There are 4 ways to turn a row about zero (a turn may also mirror it). The second row of each pair is the first, turned, with some noise. The first 40 pairs use one turn. New pairs use 3 turns, one after the other, and a turn may come again.
Some pairs, each with its turns in order after it:
[  0   9  30 -27  37 -24  -2 -18  31]
[ -6  -3  54  14  19  23 -11  -1  28]
j_469

[ -1  48 -14 -14  10  22   8 -17  -8]
[-23 -12 -13 -16  -9 -28  -7  35 -22]
j_466

[  4 -51  23   9  -5  -7 -10 -38   8]
[-43  13  -9  -9  -1   1   8 -50  16]
j_579

[ -3   0  10   5  -9 -16 -51  -2 -35]
[-18  -7 -29  23  -1  -8  -5 -39  27]
j_469

[  7   1  25 -26 -33 -12  31  -9  -5]
[  5 -17  -7  -4  -5 -21  23  39 -27]
j_577

[  2  27  13  -5  -6 -14   8   1 -20]
[ 15   5 -18  19  -8  -9 -13   5 -20]
j_579

[43  1 -2 -6 -7 22 -4  5 -1]
[-7  0 23  2  1 17  8 37 11]
j_466

[22 12 19 -3  5 12 16 16 22]
[  2 -29 -10 -27   8  -2 -13   8 -19]
j_579

[12 -1  1 11 17  1 -6  3 32]
[ 11  13  22  12  -2   1 -25   2 -10]
j_469

[ 15   2  22   4 -18  -8 -14  17 -14]
[ 25   6 -15  -5 -18 -10   9  10  17]
j_577

[ -1   4 -29  -1 -32  23  17   5 -19]
[ -7  12 -32  20  32  -9   7  15  -2]
j_577

[ 12   0  13 -24   1  32  19   6  36]
[-31 -11  34  18  21  -4 -20   9  -3]
j_466

[-44  -7  51   5 -13 -18   2 -16  12]
[-26  34  -9   5 -13  -1 -17 -56 -11]
j_466

[-21 -44  10 -24  -4 -19   0  -1   8]
[  8  -6  -1  24  -8   6 -21 -39  25]
j_466

[ 26 -13   3 -19  -2  -2   2 -23 -18]
[ 13   2 -10   6 -12   2  17  12  34]
j_469

[ 11  -3   1  -6   9 -22 -18  24  11]
[ -4   4 -17 -18 -15   0   1  21  16]
j_579

[-41 -51  13  11  -5 -13   2  20   1]
[  0  15  24  57 -36  -4   4   2   1]
j_577

[ 44   0 -14 -36  19   1 -33  -1  15]
[-16  10  15  48 -20  -7  -8  29  24]
j_469

[ -3  14   2  -9 -27 -18   4  31 -38]
[  3   2  -4  16 -28 -15  48  -5   2]
j_466

[23 25  0 -6 51  6  0 12 13]
[  1   2  33  42  -7  29   3   9 -19]
j_469

[-23 -49  -9 -22 -33  51   5  44   5]
[-44 -23  61   4  13  -4 -40  21  29]
j_579

[  2  -9   1  -4  -5  -6 -10  51  10]
[-11 -15   4 -13 -24  -3 -20  36  18]
j_579

[  5   0   6  18 -10   2  14  -5  -3]
[ -4  -8   9   3 -11   0  -3 -13 -18]
j_579

[  5   6  -9   1   7   9  -9   6 -12]
[ -2  -1  -7  18  -8  -1   9  -6 -10]
j_469

[ -9  48 -12 -30 -11  -4 -51  38  13]
[ -4  16 -54 -29 -31  40 -32  11   9]
j_577

[  1 -18  18  -6  35  41   6  51  12]
[-14 -51   2 -15  11  35 -25  29  22]
j_579

[ 20  23 -18   6   9   0 -42  -5 -10]
[-20   8  -4  35 -35   0  -4 -20   2]
j_469

[  6  -4   9 -17   7 -25   6   7  22]
[-17  -2  10 -19 -26  -8   7   1  -9]
j_577

[ -2  -5 -11  -2  18  15 -10   9  -2]
[ -4  22   9  -2   4  12  -5 -11  10]
j_577

[ 20 -19 -15 -37 -18   5  24   3 -17]
[ -4 -26   3  42 -15   6   7  17  15]
j_466

[  8  -8 -17  10 -15  -4  -4   6  -1]
[21 10  4  9  3  5  8  9  4]
j_466

[  8 -18  -6  -2 -25   0 -18 -50  51]
[-20  13  12 -37  21 -43  33 -34  12]
j_579

[-16 -24   5  51  51 -29   6  11 -25]
[ 21  46 -13  12  39  31  13 -44 -14]
j_469

[-30 -11 -51  -4  16 -11 -19   8 -13]
[14 31 27 13 -5 21 16 23 38]
j_579

[ -1   7  -5 -51  32  -4  -3  17   7]
[-15  35   8 -37 -18  21  -3   9 -24]
j_577

[ 7 -3  2 29  1  6 -7  6  6]
[  7  15   3 -13  21  11  11   2  -3]
j_466

[-17  -5 -23 -28   5 -18  -8   5   2]
[ 18 -22   0   8 -13 -24 -11  -9   9]
j_466

[ -4 -19   2 -35   5  15  20 -11  38]
[-37   1  33  -7   0  16  14  30 -13]
j_577

[-25  20   3 -11  -3 -27  16 -33  -4]
[  7 -25  -3  -2  -2   0 -10  -3 -46]
j_577

[  1   5  -5 -12   5  25  18  25 -20]
[ -1 -19 -10  12   7   2  26  18 -24]
j_469

New pairs. What belongs after each?
[-13 -14 -17  -4   0  -3  44   8 -20]
[ 17   3 -18  -3  -6  10  15 -46  -3]
j_466 j_577 j_579

[-27  -1  -4  -3   0  18   2 -25  -9]
[  0  27 -24   6   8   7   6   6  16]
j_469 j_466 j_466

[ -7   9   5  13  -9 -34   2  -5 -11]
[-10 -14 -29  -1 -10  14  -2   5 -16]
j_579 j_466 j_469

[  5  -2  21  -1 -14 -21  -8  14  21]
[  8  -9  14  15  22  -5 -16 -13 -13]
j_469 j_579 j_466

[-17 -14 -11  42  -8  -5  10   6   2]
[  8 -13  18  15  24  18  23 -15   4]
j_579 j_577 j_466

[-12   1   3   0  16 -51  -3   4  11]
[-46 -18  -9  -4  -9 -10  12  17  17]
j_466 j_469 j_577

[ 12   9  -6 -20 -12  -9   5 -34  -3]
[ -6  -3 -25  16  -1  11   8 -28 -14]
j_466 j_469 j_577

[ -5   4 -31 -14   9   7   1  28   5]
[-24 -11   4  -7 -17 -27   8  10   2]
j_466 j_579 j_469

[ 42  -4  -6 -17  46  -1  -9 -13 -14]
[-15  -6  31   7  41 -24 -13 -22  -6]
j_466 j_579 j_469

[-22   4  -8   7   7 -12   3  -4  18]
[-18  -3  -3 -17   5 -16   0  -3  12]
j_469 j_466 j_469

[ 14  23 -51   1  -6 -11  10 -44  21]
[-19  15  30 -23 -55  18  -7  29  -9]
j_466 j_577 j_469

[ 16  27 -38  11 -15 -15 -15   8   0]
[ 42  -4  21 -17  -5  16   7  11  20]
j_577 j_466 j_466

[-21   7  10  -3 -30   0  -7  15   3]
[ 13   4  -7  10 -23  18   8  22  -5]
j_466 j_579 j_466

[  1  13  -2 -11   6  -1   0 -21   9]
[ -6  -2  10 -12  -7   8 -15  12   4]
j_466 j_466 j_469

[ 9  1  4 -8  8 -2  3 -5 17]
[ -3  13  -5  -3   9 -13  -3   3   5]
j_469 j_579 j_469

[-34   0 -18 -24   7  -4  11  12   1]
[-23  -2   5  -5  19  -5  27   6 -24]
j_466 j_466 j_579

[25 42 11 -2 -3 -5 -4  4 10]
[ -6 -22   6  -1 -30  -4  21   3  29]
j_577 j_466 j_577

[-16  23 -51 -12  23 -10   3  -1  -5]
[-8 23 -4  5 25 17 37 11 32]
j_579 j_469 j_466

[ -9 -18  -4   2  -7   4 -11  13 -13]
[-16  10  14  -3 -13  -7   9   6   8]
j_466 j_469 j_466

[ -1  -8  17   6 -24 -22 -36   0 -22]
[ 22 -28   0   5  18 -17   2 -21  27]
j_466 j_577 j_466

[  2   1  -9   2  13   5   1   2 -12]
[-12   2   8  -7  -2 -10  -3   0   9]
j_466 j_579 j_466

[-51 -10  -3  13  -3 -14   2  10 -17]
[ -1   6  25   9 -22  -2 -19 -28 -32]
j_577 j_579 j_579

[ 6 -3 51  5  4  3  0 -1 -3]
[  2 -22 -18 -26 -11 -18  -3 -13  31]
j_469 j_469 j_577

[ -4  -4   9 -40 -24   1  31  15  -7]
[ 36 -15  -1  24  -9 -33 -11  -3  -8]
j_469 j_577 j_579

[  0  -9 -22  -4  14  -6  33  29   6]
[-25  17 -12 -24   3  -1  -9  25  15]
j_579 j_577 j_577

[ -2 -28  -2 -23  -6  11 -51   6 -14]
[-14 -31 -21 -22  15  -8  21  34  -9]
j_469 j_579 j_577

[ 25  30   6   7 -23  32  21  -4   9]
[-38   9 -30 -25  10   5  -1 -30  11]
j_577 j_466 j_579

[-28   0  18   3 -49  33  -1 -34 -32]
[ 48   5 -34  21  35 -32  -3  19  14]
j_469 j_579 j_579

[-19 -11  17   1  -2  -8 -13  23   0]
[ -2  -7  11  -9 -10   9   7  33   6]
j_466 j_469 j_577

[-10 -21   6  10 -28  -2   7   1   1]
[ -7 -12 -12  19  -2  24   5   9  -5]
j_466 j_579 j_466

[  5 -51   2 -20 -37   2 -10  11 -26]
[ 23   6 -27   8  18  32  42 -10 -22]
j_577 j_466 j_469

[ 18  -7   8   2  13  42 -32  -1  13]
[  1 -17 -38  29  14  -8  10  16 -25]
j_469 j_579 j_577

[ -9   6   7 -50  -4  16  13 -14  20]
[ -5   4   6 -10 -27  -1 -30  35 -33]
j_466 j_466 j_466

[ 51 -23   6  22  14  28   2  12  -5]
[ 16 -23 -18  16  12 -19  18 -36  38]
j_577 j_466 j_469

[ -5  26  -1 -16 -14   3  51  -8  12]
[ 23  20 -10 -15  -4  39   2  26 -25]
j_466 j_577 j_466

[-46   5  12   0  22   2  -2 -13  -9]
[-27  -7  -4  -1 -20  30  19 -16  16]
j_469 j_577 j_466

[ 14  31 -40 -14   5   4   5  22 -35]
[-12  -2  18  21 -18 -17  55  -6  13]
j_577 j_577 j_469

[ 10  18  -1   0   3  51 -19  28  18]
[  2  18  13  22  35  -2 -24  40   1]
j_577 j_579 j_469

[-39   8   6  -5   7   1  -4 -23  -8]
[ -9   0  28 -25  -9  -5   5  24   5]
j_469 j_469 j_577

[ -1  11  22   9  10  16 -36 -51   4]
[ 16 -14 -21 -44 -43  16  -8  16   9]
j_466 j_579 j_579

[ 14   2  25   6  -4   6 -21  -2 -27]
[  9   0   8 -12   3  14  -7 -36  14]
j_469 j_577 j_579

[-11  -8  -5  -6   3   9  23  51   2]
[-11  14 -38  -3  -3 -22 -21  -8  27]
j_577 j_469 j_466

[ -3 -11  37  -5  -9  -7 -12   2  -5]
[ 21 -17  19 -23   7 -12   2  -5   5]
j_469 j_577 j_469

[ -1   0   0  26   7  -8   2   0 -15]
[ 16 -12   4  -7  20  12   4 -10  -5]
j_579 j_577 j_466

[-13   8  18   8 -50   5  -8   5   5]
[-26 -13  37 -11   3  14 -14  -8 -21]
j_469 j_579 j_469

